The same things were measured in two ways. Each way mixes the same 9 hidden numbers, adds some noise and spreads widely along 6 directions of its own, which tell nothing about the thing.
Some things both ways: the first way, then the second way.
[233 118 -88 140 -167 -46 163 130 16 156 -90 -92 -268 -27 -10 32 341 -355]
[-108 69 41 36 -20 351 -189 -14 101 78 156 3 -177 284 -135 -35 121 345 145 -110 367 340 -226 -205 -184]

[111 87 -33 -362 -59 296 -76 -152 -225 -240 -156 336 -85 -254 331 147 -118 -233]
[-136 -222 111 61 136 -104 13 -197 -59 239 75 327 82 73 59 -175 124 96 -108 72 28 -44 -58 127 -139]

[-37 -314 -131 481 -10 -72 29 -200 -240 -376 192 -54 281 73 156 2 -110 -231]
[1 -232 82 47 229 -254 -120 -192 59 -155 -61 241 85 -66 72 -113 -65 -109 -149 134 -357 -82 -54 71 145]

[485 120 161 -69 -189 91 124 146 42 -61 13 322 -25 -191 241 61 110 -374]
[55 107 105 217 139 -92 103 -63 -66 80 33 204 123 -161 -6 -57 28 -8 -9 149 65 -139 -9 54 101]

[-42 -237 208 280 -228 -26 -192 -1 -121 -556 117 -287 -450 160 -235 -3 273 -410]
[-8 -238 268 -234 -75 20 155 13 44 -245 -245 100 -33 -74 56 45 -121 -107 40 64 -250 -282 175 39 -78]

[79 -300 -96 -49 -327 217 -48 -335 -17 -418 235 173 226 -189 -112 -125 -182 -239]
[144 -177 -137 67 217 -110 -92 8 7 270 259 -68 -71 97 4 12 70 235 -97 -162 65 267 -176 -111 252]

[320 115 21 -202 189 147 -40 112 194 322 -153 -163 -44 -172 57 234 62 -23]
[-89 -66 72 -89 -187 109 16 -2 -103 105 -130 -46 -46 38 11 101 153 17 -11 -74 215 17 45 177 -298]

[123 136 21 147 -98 -171 -67 363 -193 497 -174 -153 48 287 384 -435 -290 55]
[-12 196 -160 -27 -170 153 -35 -196 -95 76 -20 -136 -170 -42 -306 -151 18 -47 49 -125 106 -9 62 -23 -128]

[197 13 267 -144 -196 22 -364 -144 197 -10 80 185 165 209 175 -415 -503 -37]
[154 -77 177 1 -83 -166 274 -116 -151 100 -70 170 107 -321 168 103 -20 -224 -13 101 -44 -392 213 139 134]

[192 -368 -106 -38 -390 -20 150 138 258 -490 323 126 306 -221 -64 350 597 -826]
[119 -62 126 -19 33 27 -137 214 181 -74 -3 -74 -162 -26 100 -318 -39 57 126 366 254 -42 -232 70 35]

[168 -306 135 211 -328 -150 -196 44 62 -183 113 10 -207 207 -6 -162 272 -548]
[189 -239 152 -65 -59 -87 162 14 147 25 46 -62 -144 -71 304 -128 25 -228 109 249 -131 -222 -81 -6 184]

[-187 -4 107 109 145 345 -420 -443 -47 -439 46 -467 -187 181 -58 100 -136 35]
[51 -135 -382 -579 -167 192 -61 -61 -83 168 415 -451 -300 172 -11 183 -135 -28 -122 -91 153 393 -91 -335 217]

[-72 68 59 258 153 -129 -68 126 -301 305 -279 -368 -162 409 -196 -240 -30 152]
[-142 -75 352 -28 179 99 -132 174 225 -281 -300 205 417 82 21 73 -50 -16 70 162 10 -182 -83 256 -329]

[170 -232 -160 -68 138 -186 372 -62 -206 108 -160 -241 -191 16 -66 0 67 -269]
[8 -133 187 53 137 131 -46 119 287 47 -253 216 147 50 -35 -323 -56 136 132 70 96 -190 -181 70 -278]

[-265 -120 42 208 112 145 -66 -216 -482 -409 -98 -337 -149 153 36 -130 -166 190]
[-36 -99 88 -102 242 -187 -91 -114 190 -111 7 33 258 -56 -45 127 -49 -255 -91 416 -56 -213 -133 310 -44]

[168 116 15 184 14 -86 -62 -210 93 -192 55 -147 -382 -86 -23 51 10 -268]
[19 -18 138 45 -242 -12 180 -117 -161 67 7 114 60 -117 279 35 47 -169 81 35 7 -219 205 24 42]

[-11 -299 179 -438 62 56 -244 -107 -478 -428 -295 387 -330 -158 302 -64 -195 -55]
[-24 77 62 299 179 -120 -62 -59 202 -252 -156 236 271 -85 -103 -42 15 -33 23 -27 -310 -99 -22 42 -70]

[14 -65 13 230 -144 -347 344 134 -372 -122 -225 -133 -795 22 376 -361 -47 -146]
[-40 -35 -31 45 -260 152 24 -417 7 131 24 -29 -524 41 -243 -170 229 50 110 -163 104 123 -17 -79 -210]

[-6 -409 -88 429 -212 -15 -303 -2 117 -115 295 -30 513 145 55 -3 195 -313]
[-149 -470 238 -238 48 -38 -188 -246 319 -98 41 145 -62 156 173 51 133 -125 -26 364 -42 -60 -181 251 -223]

[103 60 156 8 -181 179 7 108 -301 -316 -137 28 -437 -123 269 -20 -4 -162]
[42 60 -129 40 -7 71 0 -180 -147 246 92 4 -306 22 -234 -177 60 71 -63 -188 52 166 -39 -119 106]

[250 137 -4 -201 -224 -39 80 -22 251 76 -83 215 -195 -62 272 -19 89 -373]
[-17 -45 19 -180 -172 108 121 -91 -180 96 213 -76 -265 39 123 148 90 64 12 39 203 112 58 -137 104]

[318 400 193 313 -77 93 -117 255 -185 129 -92 -136 -323 13 61 -95 92 -113]
[-46 332 -40 149 -253 46 236 -100 -74 -96 -34 -81 4 -158 -118 232 92 -127 120 -54 88 -116 242 40 -162]

[354 -256 -176 431 -125 -8 419 -44 -237 4 148 -56 161 -244 -86 -162 3 -106]
[112 306 -80 99 343 512 -204 55 72 404 226 -39 -3 261 -433 -241 19 321 99 -229 229 426 -387 -368 211]

[328 76 189 -65 43 169 -239 -215 -140 -218 -18 319 -18 -63 142 43 -146 -227]
[173 260 -120 325 -72 97 174 -45 29 -76 55 69 -146 -74 19 67 93 130 84 -302 -51 194 5 -372 173]

[17 -440 109 -635 230 181 -258 -351 -322 -300 -232 72 -239 -150 234 11 -356 46]
[44 -167 -318 171 35 -235 -39 -121 397 -103 -12 -96 38 -65 -158 73 77 57 2 -209 -129 91 -72 30 -228]

[-235 75 -141 -46 -379 31 145 49 -287 -369 -50 -183 -319 0 -206 -153 60 -234]
[-164 -162 36 -41 -112 -17 -47 58 59 -42 -74 -51 -104 40 -69 -9 79 173 2 47 211 -48 25 213 -374]

Other things, the second way, with their names:
<89>: [-107 -17 114 -94 136 141 83 102 124 -17 -27 12 200 27 -319 352 -104 353 18 -213 105 20 111 -82 -183]
<215>: [-191 263 -57 241 261 7 -123 -37 145 -391 -124 194 383 33 -306 82 -141 139 -42 -115 -219 72 22 -104 -116]
<48>: [-101 175 -237 -346 -99 295 -141 165 -247 -113 289 -296 -88 223 104 184 -206 132 -86 -91 43 449 35 -429 285]
<12>: [22 95 345 -46 -234 122 141 119 -344 62 -260 -19 -108 -47 223 -290 56 -324 43 255 -139 -285 103 246 81]
<100>: [-223 5 -135 -499 -165 253 114 -60 -273 80 118 -117 5 115 -102 193 -273 136 -118 -177 79 77 229 -264 -62]
<368>: [-67 -380 144 236 -28 -465 186 -58 145 -244 -277 349 126 -214 509 12 183 -152 -125 213 -202 -249 50 405 -316]
<125>: [215 -7 -20 240 239 -296 -180 -79 131 -19 397 -144 106 -119 -87 202 83 -47 61 184 -42 -20 -6 79 414]
<98>: [38 -132 186 155 -268 245 92 28 55 60 -253 49 -559 113 -111 -86 276 430 207 -472 122 186 10 -148 -300]
<115>: [51 -34 -50 -90 61 -117 -117 234 -263 202 25 -221 255 -113 -8 -27 -90 -148 -105 61 -87 -157 96 276 234]
<288>: [16 49 -235 -24 347 -119 -112 174 -96 92 115 -109 71 49 -179 55 -68 111 -273 -2 -43 236 -162 80 190]
<29>: [-22 66 203 381 -90 -144 -66 -309 -57 50 141 146 -28 -47 61 82 343 -89 79 106 42 -8 51 238 5]
<126>: [-14 -142 372 232 -61 -77 98 93 130 -250 -392 293 29 -93 246 -287 53 -27 138 100 -202 -312 48 155 -218]
<302>: [-124 -104 -53 133 36 -104 -144 -192 -91 19 -11 209 2 71 59 -273 92 79 -108 -60 -148 75 -39 44 -74]
<192>: [-152 -209 -202 -106 241 -287 -61 -89 282 -110 292 -15 374 9 170 452 -15 -3 -202 224 74 132 -95 118 -123]
<270>: [-51 -131 -33 481 60 -456 -137 -168 450 -136 -104 197 243 -171 74 -35 287 -74 21 245 136 -182 -131 579 -433]
<380>: [32 348 -201 -286 213 358 -81 440 -199 238 346 -345 348 227 14 -116 -309 -23 -48 233 112 199 -194 -291 400]
<349>: [76 31 -63 43 -18 -49 42 -141 -289 406 136 63 -93 -69 84 -116 109 -35 -147 28 214 31 2 112 99]
<185>: [-94 -144 199 -118 -149 238 89 -165 196 54 76 -5 22 144 -61 127 110 -20 208 -11 37 -47 -15 -82 -200]
<278>: [-113 -114 -34 -80 157 -52 -72 108 157 -79 -66 146 188 -4 124 -27 -82 116 -85 161 209 -18 -121 118 -243]
<378>: [-50 -160 55 204 36 -170 -295 -136 73 54 -112 201 91 -13 -50 -234 101 116 10 -76 8 -46 0 217 -180]
<155>: [-165 71 -131 -188 -88 337 -178 -219 -40 187 291 -132 -139 310 -150 -4 105 -38 24 -17 172 337 -191 -149 -64]
<350>: [213 -142 -13 146 -68 -48 -206 -41 87 164 188 -201 -582 65 7 -344 264 33 140 100 145 184 -273 53 169]
<101>: [19 -94 124 74 131 167 -285 87 75 -48 24 85 -266 197 -104 -202 32 424 95 -89 119 266 -182 -172 9]
<10>: [14 -204 -26 -4 -172 94 108 -116 20 279 113 -3 -154 85 165 -37 175 117 62 -185 149 142 -76 -125 -92]
<332>: [152 -99 30 227 -30 79 109 -124 206 122 -22 110 -48 9 -9 -70 173 65 168 -256 -95 72 -112 -146 11]
<258>: [95 -254 125 -24 -171 120 111 -60 197 89 8 -41 -555 16 -165 -161 82 303 207 -177 173 -5 7 -220 -77]
<164>: [107 146 308 -12 105 250 -35 97 161 -162 140 -17 -107 -16 -153 214 -50 253 267 150 282 -6 -23 -228 174]
<311>: [21 148 4 284 115 141 24 151 67 32 -46 136 -114 98 -54 -96 142 351 33 -175 145 239 -192 -98 -90]
<82>: [50 73 -131 201 -9 124 -106 -45 -159 312 -52 4 -243 95 -253 -161 149 319 -64 -508 49 324 -76 -104 18]

Some of these things the first way, each followed by its name:
[-104 -332 -67 -211 -186 198 -88 -325 -27 -315 15 135 60 -119 342 -179 -243 39]
<125>
[286 5 -49 336 -185 -99 125 139 85 -79 91 154 -204 -387 228 67 239 -288]
<29>
[323 16 122 -468 102 -30 -85 -130 164 211 -288 102 -555 -76 161 12 -28 -241]
<10>
[279 -372 -178 337 -249 -231 78 -121 84 101 162 -66 -32 -54 -93 -237 166 -362]
<185>
[169 262 72 98 111 298 -204 -52 -44 -128 75 -191 353 152 -115 289 35 -250]
<278>
[212 -147 43 -236 -130 96 -289 125 -11 -198 23 459 184 -297 367 265 69 -425]
<302>
[6 5 -4 19 117 -55 -209 -280 -121 -191 30 101 267 173 -15 -29 -351 -172]
<368>
[279 165 228 427 109 12 -111 -34 49 4 52 -362 -216 257 -154 34 105 -206]
<192>
[-150 176 -91 -272 139 274 -266 -393 -47 -340 -135 69 -109 -88 78 335 39 -141]
<48>
[55 -277 -356 -320 -197 8 393 -278 -116 -195 -30 213 -20 -342 -30 1 -28 -336]
<98>
[98 89 -3 7 43 404 84 -15 -372 -93 -89 16 279 -40 45 86 -146 72]
<288>
[342 -267 -258 -36 -468 106 341 47 205 -31 193 23 143 -138 153 116 414 -736]
<258>
[-498 -252 104 -461 -385 142 -408 -73 -299 -501 -218 216 -251 137 338 -293 -185 -26]
<350>
[369 108 -65 143 -29 35 512 72 -235 -153 -51 -8 -278 -274 -155 230 312 -410]
<311>
